Each new row is followed by its nearest point in the smallest flat space through zero that holds the last named rows.

k_40:
[[ -7   8   9  14   5  11  11   8  10  -9   4   6 -15   8  -8]
 [-16  16 -10   1  -9  12 -14   2   2   2   7  10  -5  10  11]
 [ -3   1 -20 -18  14  -7   3 -11   2   9  -1  11  21  -6   2]]
New rows:
[-31   0   7 -16   5  -4  10  -9  39 -22  -8  29 -12  -2 -12]	[-12  12  -5   4  19   9  18   1  16  -5   5  18  -2   6  -9]
[ -1  16  -3   4 -14  -4   1  -2 -10  19  -9   1  -4 -16  16]	[ -1   1  -4  -4  -9   0 -12  -1  -5   4   0  -2   2   0   8]
[ 15 -11   3   5  -1  13  -6  -2 -14  14 -11  21 -25 -20  22]	[ 2 -1  2  1 -8  0 -8  1 -5  1  0 -5 -2  0  4]
[-19   2  30  12  17  11  -9 -11 -14 -11  -7   3   7 -23   9]	[ 1 -1  4  3  0  1  2  2  0 -2  0 -2 -3  1 -2]
[  5  -8   7  11   4  -2 -21 -34  10  17  -5  -8  -8 -11  -6]	[ 6 -6  2 -2 -4 -5 -4 -1 -5  2 -2 -6  3 -4  2]
[ 14  -3  19  -5 -18  -5  -4  -5  22  14 -12  -1  -9  12  13]	[ 4 -3  6  4 -9  0 -6  2 -5 -1 -1 -8 -5  0  3]

k_570, 3 rows:
[[  6 -11 -16  15  13  26 -13  -2 -13   2 -12  16   4   7  12]
 [-12   0 -15  -4  12   3   5  21   6   4 -18 -15   5  12  -6]
 [ -6  -3 -10   8  -5  -7   3  -2   9   7 -16   6 -24   9 -13]]
New rows:
[-20 -19 -12 -14  10 -21 -11  11 -19 -17  13 -17  15  17 -17]	[ -7   4  -2  -9   7  -1   5  15   3  -1  -2 -16  12   2  -1]
[ 20 -14 -10   3 -15  13 -14   6 -19  -9  -1   0 -16  20  14]	[ 5 -6 -7 10  4 12 -8 -6 -7  1 -5 13 -3  3  6]
[ 13   3  15   3  19   0 -11  18  20   0   8   5  -1  21  -1]	[-2  0 -2 -1  3  2  1  4  0  0 -2 -3  3  2  0]

k_492, 3 rows:
[[ -6   5 -11   1   2 -14  -3   8   9 -10  -7  -6  19  -1   4]
 [-14 -14 -19 -11 -11  -8 -12 -13  -4  -6  -5  -5   9  -1 -15]
 [ -5  -2   0  12  18 -13  -4  15   0  -4 -12  -4  10   6  -8]]
New rows:
[-10   5 -18  14  16 -17  -7  -9  11 -17  -6 -19  -1 -12   4]	[ -7   1 -10   1   3 -13  -4   7   6  -9  -8  -6  16   0  -1]
[ 10  10 -10   7 -11  -5   9 -19  20  -5 -16   2 -13  22  -9]	[-1  0 -2 -3 -4  1  0 -3  0 -1  1  0  0 -1  1]
[ 20   6   8  19 -17   9 -19  -7 -21  18  18  -2   8   8  18]	[  7   4   7  -2  -4  10   6  -4   0   5   7   4 -10  -2   7]

k_387:
[[ -9 -15   6  -5   7   3  30  32  -9  14 -41   1  -9 -19   4]
 [ -9 -18  -5  11  14  -5  18  -4 -17  29 -25  14   2  21 -20]
 [ 17 -11   2  -6   2  -6 -12  -5   6  44 -41   2  36  -1  -7]]
New rows:
[-15   8 -10 -16 -11 -20  21  -5   9  -2  13 -16  -3  15  13]	[-3  3 -1  2 -1  1  1 -1 -1 -9 10  0 -7  1  1]
[-22  10 -17   9  21  -5  -6 -14   1 -19  -5  21  -6  16  -6]	[ -8  -1  -5   9   5  -2   5 -10  -8  -4  13   6  -8  17  -9]
[ -2   8   3  -4  19  -7  17  15 -10 -20  12 -12 -18  -7  -6]	[-11   1   1   2   1   4  14  11  -5 -17   9  -1 -20  -5   5]

k_850 (3 x 15):
[[ 12 -28  14  -1   7 -10  10  15   9   8  13  -8  16 -12  -1]
 [ 20  14  12 -20   1  -9 -20 -23  -5  -5 -11  -4  12   6  24]
 [  2  -2  -8  -4  12   1  10 -24 -34  14  10 -20 -16  44  13]]
New rows:
[  8  22  -1 -13  12  16 -19  -2  -2   4 -14   6  18 -21   2]	[  6  14   5  -8  -6  -2 -15  -6   8  -9 -12   7   7 -10   7]
[  0   5  18 -20 -13  20 -15 -22 -12  20  -8  13  12  -9  13]	[  9  12   6 -11  -1  -4 -13 -12  -1  -5  -9   1   6   1  12]
[ 16   5  -2   4  17   6 -11 -19  -3  10 -19 -11  12  -9  10]	[ 10   5   6 -10   1  -5  -9 -10  -2  -2  -4  -3   6   3  12]

k_817, 3 rows:
[[-24  20  -9  -4   2  -3  -3   9  46   3 -17  -6   5 -23   7]
 [-27  25  13 -21   4 -18 -17  -3  26  -4 -11  -1  -2  -9  -6]
 [ 10  -1  -7  -5 -26  17  13 -10  -1 -25  18  19  18 -14  15]]
New rows:
[  4 -20 -22  -2 -13 -13  15 -11  20 -11   2  22  11  10   5]	[  4  -1  -7   1 -11   9   8  -2   4  -9   6   7   9  -8   8]
[  7  16  18  21  16  -2 -19 -10  16  16   1 -19   5  14   9]	[-6  2  2  2 11 -7 -5  5  5 11 -9 -9 -7  4 -6]
[-18 -10 -17 -12 -20   2  14  10  14   0 -14   8  22  -5   4]	[ -4   5 -10   1  -8   8   6   2  19  -5  -1   3   9 -15  10]
[  1  -3 -13  18  11 -16   3  13 -17  18  17 -13 -15  -2  12]	[  7 -11  -5  13  10   2   3   7  -8  14  -4  -9  -6   8  -3]
[-13  -6   6 -16 -22  18   5  10  -5 -16   9   8 -15 -17 -14]	[  0   4   3  -8 -10   2   1  -7   0 -12   7   9   6  -5   3]
[-10 -16  19  -9 -20  11   6   5 -13  -8 -15 -11  11  21 -20]	[  4  -3   7  -3   0  -3  -3  -4 -13  -2   4   2  -3   8  -5]

k_345 (3 x 15):
[[ -1  10   7   9 -17   1 -25  -4  -2  34 -27   9   7 -22 -20]
 [ -2 -10  16   4   2  -5  -8  10   2   4   5  23  -8   7  10]
 [-20  16   9   9   0  20  -3  10  -7  13 -36   9  -9  13   2]]
New rows:
[ 18  -2   7  -3   1   6   2   5  28 -13  -3   4 -32   9   1]	[-2 -5  4  0  5  0  3  5  1 -6  6  6 -5  9  9]
[  1   7 -11  -9   7  -5  -7   9   2   8   6   5  -1  -6   9]	[ 2 -2  1  0  0 -3 -2  0  1  1  3  2  0 -1  0]
[-10  -8  -1  -5  18   4  10   8 -11   8   7 -31  29 -19 -14]	[  5   5 -13  -4  -3   0   5 -10   0  -3   1 -19   8  -9  -9]
[  4   8  -1  12  26   3   9 -24  12  23  26  10 -15  -5   2]	[ 4 -6  2 -1  0 -6 -2  0  2 -1  9  4  0 -2  2]
[ -3  14 -16  -1   2   4  -2  -1  28  -3 -11  21 -30  12  10]	[-8  1  6  3  4  6  2  7 -2 -1 -7  8 -7 12  8]

k_650, 3 rows:
[[ 29 -14  14  10  12 -19  -2  34   4 -10  15   3  12  -4  -2]
 [ 32 -13   0 -19  -9  24  -2   0  -2   6 -10  22   4  -2  -9]
 [  6  11  11  -5 -13  22 -23   3  14 -18  -8  28  25  16  -6]]
New rows:
[17  7 -9  7 -5 -4  0 -2 13 11  0 -1  2  8  0]	[ 4 -2  1 -1  0  1  0  2  0  0  0  2  1  0 -1]
[  5   0  -1 -13  32   2  -3   0   4  15  10 -14  -7 -17  -3]	[ 6 -8 -3  0  5 -7  9  2 -6  8  3 -8 -9 -8  1]
[-15  -3  -4  10  26   8  17  12  -6  -3   7 -23 -20  -6   1]	[ -9  -3  -4   7   8 -16  11   0  -6   6   7 -18 -12  -7   5]
[  6  -8  -3 -10 -12  12   4  -2 -18  12   3   7 -13  -5 -25]	[ 13  -9  -6 -12  -4  11   6  -7  -6  11  -6   4  -7  -5  -3]
[-10  11   9   2 -13 -32 -19  -4   1   7 -12  -1 -15  -4 -15]	[-12   5  -1   5   2  -5   0  -2   1  -2   2  -6  -1   1   3]

k_865:
[[  0  -1  -1 -18 -16  11  -9 -20   1 -13 -24  -4  -5  -6 -26]
 [ 12 -11  13  14 -12  11 -14  25  -5 -18 -12   0  32  10 -10]
 [ -6   7   8  -7 -11 -12  12  23  -6  -4  -3   2 -16  11  -5]]
New rows:
[ 11  -1  22   7   7 -15  -4   1   6 -15 -14 -13  21  28  -3]	[ 6 -5  7  7 -6  4 -6 16 -3 -9 -5  0 15  6 -4]
[ 10   0  20  19   2  -1 -21 -10   4  10 -11  -5   5 -11  -7]	[ 5 -6 -1  4  1  9 -9 -7  2 -3 -3 -1 13 -3 -2]
[  1   3   3  22  27  16   4 -19 -20  -4   2  -6  -6  -7  -1]	[  2  -2  -6   4   9   4  -4 -13   4   6   5  -1   5  -6   6]
[  4 -16   9   3  -1  -2 -24   3   1 -20 -18   8   9   3 -10]	[  7  -6   5   2 -10  10 -11   4  -2 -13 -13  -1  16   2 -12]

k_873, 3 rows:
[[ 10  -5  11 -27  17  -8  10  14   8  24  20  -7   1 -23  -1]
 [-13  -5  29 -30 -13  -2  24  35   0  11   1  -9  26   1  30]
 [ -3 -10 -11 -18   5   4  24  20  -6  23   0 -22  12 -33  -3]]
New rows:
[-26   0 -21  -6   9 -19   9   2  -3  -3  12  -3  21 -23  -6]	[ -1  -5 -10  -4   2   3  10   6  -4   9  -2 -11   4 -16  -4]
[ 21  -5   9 -21  30  24   2   3   7   0 -29   3  26  -5  -8]	[ 1 -2  0 -7  3 -1  6  6  0  7  3 -5  3 -9  0]
[  9 -17   5   4   2  17 -31  -5  -8 -10  32   8  23  -2   3]	[ 4  2  6  0  3 -4 -7 -4  4 -2  5  6 -5  5  0]

k_734:
[[ -6 -37  -5  -9 -11   5   9  -3   5  -5   8  -5 -22   5   2]
 [  3  -9 -15  -4  28  31   0  -8  10   8  -8  10 -21   3   4]
 [ 19 -13   6  -9  -4  10  12  18   6   1   5  10 -38  -1   4]]
New rows:
[ 22 -17   0  -7  17  -8   0  -8 -30  -6   9   8  -3  16 -18]	[ 1 -5 -1 -2 -1  2  2  1  1  0  1  0 -6  1  1]
[ -7   7  20 -13  10  18   6 -13  11   6  -1  12  -5   6  15]	[ 4  1 -4 -1 12 12  0 -1  3  4 -4  5 -7  0  2]
[ 12   1  16  15  -2  -9  39   3  13  -3  -4 -24  -8 -12  16]	[  7  -1   8  -2 -11  -6   5  11  -1  -2   5   1  -9  -2   0]
[ 28   3 -10 -11   7  17   2  -3   4  -8   8  -9 -17  36 -14]	[  7  -6  -3  -4   8  12   3   3   5   3  -1   6 -17   1   2]
[  5  -7 -10 -23  -8   7   7  -6   0   0 -17  12  -3 -12   9]	[  2  -7  -3  -3   3   7   2   0   3   1   0   2 -10   1   1]

k_154:
[[  6 -12 -30  29  -8   9  -2   9  37   4  -1 -11   1  20 -17]
 [-28   9 -18  41  -9  -3   1  45   9   3  -7 -22 -20  20 -11]
 [  7  -3   5  43 -16 -20   5   8  25 -14   2 -19 -18  15   7]]
New rows:
[ 13  -6  16  16  -9 -17  -7   6  -8 -18 -28 -10   6 -11 -19]	[ 2  1  8 10 -4 -9  2  1  2 -6  1 -5 -7  1  6]
[-17  15   4  -1  21  -5  16 -22 -10  -6 -10   4  -3   9   2]	[ -4   4   8  -7   2  -3   1   0 -11  -1   0   2  -1  -5   4]
[-12 -16  -1   4  12 -11  16 -19  13  33  27 -11  -3 -11 -14]	[ 5 -4 -5  0  0  3 -1 -5  7  1  1  1  4  2 -3]

k_350 (3 x 15):
[[-17  -6 -13  -2   3  21 -35 -21  -8   1 -10   1  11   8   2]
 [ -5 -17 -10  17  18  13 -19  -4 -13  19 -15  -8  13 -10   0]
 [-33  34 -46  36  21  26 -35   8   8 -16 -25   6  13 -10   3]]
New rows:
[-10  30  -7  -8 -39  14 -13  -2   8  15   5 -12 -12 -11   3]	[ -7  12  -5  -6  -6   3  -6  -4   6 -13   2   6  -2   7   1]
[ 11   8  -5  14  -2   0   7   2 -12  -1   3   1  -3  13  12]	[ 1  3 -1  2  1 -2  4  4  2 -1  0  0 -1 -2  0]
[-14 -12  19   0   7  -9  -6   2  10   7  -4   2  26 -27 -23]	[ 3 -9  1  7  7  1  0  2 -5 10 -4 -5  3 -6 -1]
[-17  16  21 -11  -8  -9  -6   2  25  -9 -14  12  -6   1  19]	[ -4  15  -2  -7  -9  -1   1  -1   8 -15   5   7  -5   7   1]
[-27   5  -8 -30  11  -1  -5  -5   9 -27   8  -6  11  28   8]	[-11  13  -4 -15 -13   7 -13 -13   6 -18   4   9  -2  15   2]

k_655, 3 rows:
[[ -1   2 -15  -4   4 -17  -4  13  -2  11   2   9 -20   5   7]
 [ 13 -33 -13 -14  21   2  -5  -6 -13 -15   9 -10  -4 -13 -14]
 [  3 -13  -3   3  32 -25  -9   8  -6 -11 -20   7  -9  12   6]]
New rows:
[ 21   1 -16  21 -10   2  14   6   1  11   4   1  -2   0  11]	[-2  6 -4 -1 -8 -1  1  3  2  8  5  2 -5  0  2]
[  2 -21 -18   7  12   9  17  14 -17  22   0  19 -22   9  -9]	[  3  -7 -17  -8   6 -11  -4   8  -5   6   7   4 -17  -1   1]
[  0 -14 -18  -4 -19  16   2 -19  -5 -16   6  16   4  12  10]	[ 2 -3 -1 -3 -4  7  1 -4 -1 -1  7 -4  2 -6 -4]
[ -6   0   1 -22 -21  -9   1  -3 -21  14 -18  11   5  19 -16]	[-2  5 -1  1 -3 -2  0  3  2  5  0  3 -3  2  3]
[ 16 -17  14   8  -2 -21   7 -17 -20 -10  14 -16  -1   8   0]	[  4 -12   0  -2  10   2  -2  -4  -4  -9  -1  -4   3  -3  -5]

k_616 (3 x 15):
[[  1 -17 -12   2  -3   4  10   2 -22  16 -22   5   8  23 -22]
 [  1   7   4  10  19  20   3   0   9 -14  -2   3   0  -7  22]
 [ 13   1 -11  -5  18 -20  -9  -8   5  11 -10  17   4 -21  14]]
New rows:
[-24   5   9  -8   0  -5   5   1   3   4  10 -14   0 -10   2]	[-3  5  6 -3 -8 -3 -3  1  5 -5 12 -6 -4 -3  0]
[ -1  29  -8   1  -6  -8  11 -18   4   3   1  16   6 -24   5]	[  5   5  -2  -4   7 -11  -7  -4   7   1   2   5  -1 -15  10]
[ -2  13  -3  -6  -3   4  13  29 -10 -19  -3 -13  -8   1   7]	[-5  2  6  4 -3 12  3  3  2 -9  5 -6 -2  5  1]
[  8  15   0  25 -13  10  -4   3   2 -22  13  -3  -4  -5  -7]	[ -6   6   9   3  -4  10   1   3   6 -12  11  -9  -4   1   4]

k_415:
[[ -7  30  -5   0 -16   8  19  21 -38   7   4  27 -25   1  -8]
 [ 13   7  -5   4 -27 -17   9  10   3  -6   5  13 -23   4  -1]
 [ 10  -1   4  -2  23  -1  10   7  11 -19  -5 -13 -12 -11   5]]
New rows:
[-21   8  18  18   2  -6 -17 -10   6  -8   2 -12 -28   0 -10]	[ 3  0  0  0  1 -2  2  1  3 -4  0 -2 -3 -1  1]
[  7 -21 -14   0   0 -20   3  11  -7  -1   5  12 -18   1   6]	[  8   2  -2   2 -11  -9   5   5   4  -6   2   4 -12   1   0]
[  4 -19   9   2 -29  20  -1  -3 -11  -2   7  -7  -2  -5   9]	[ -1  -1  -2   1 -10  -2  -3  -2   0   5   2   4   3   4  -1]
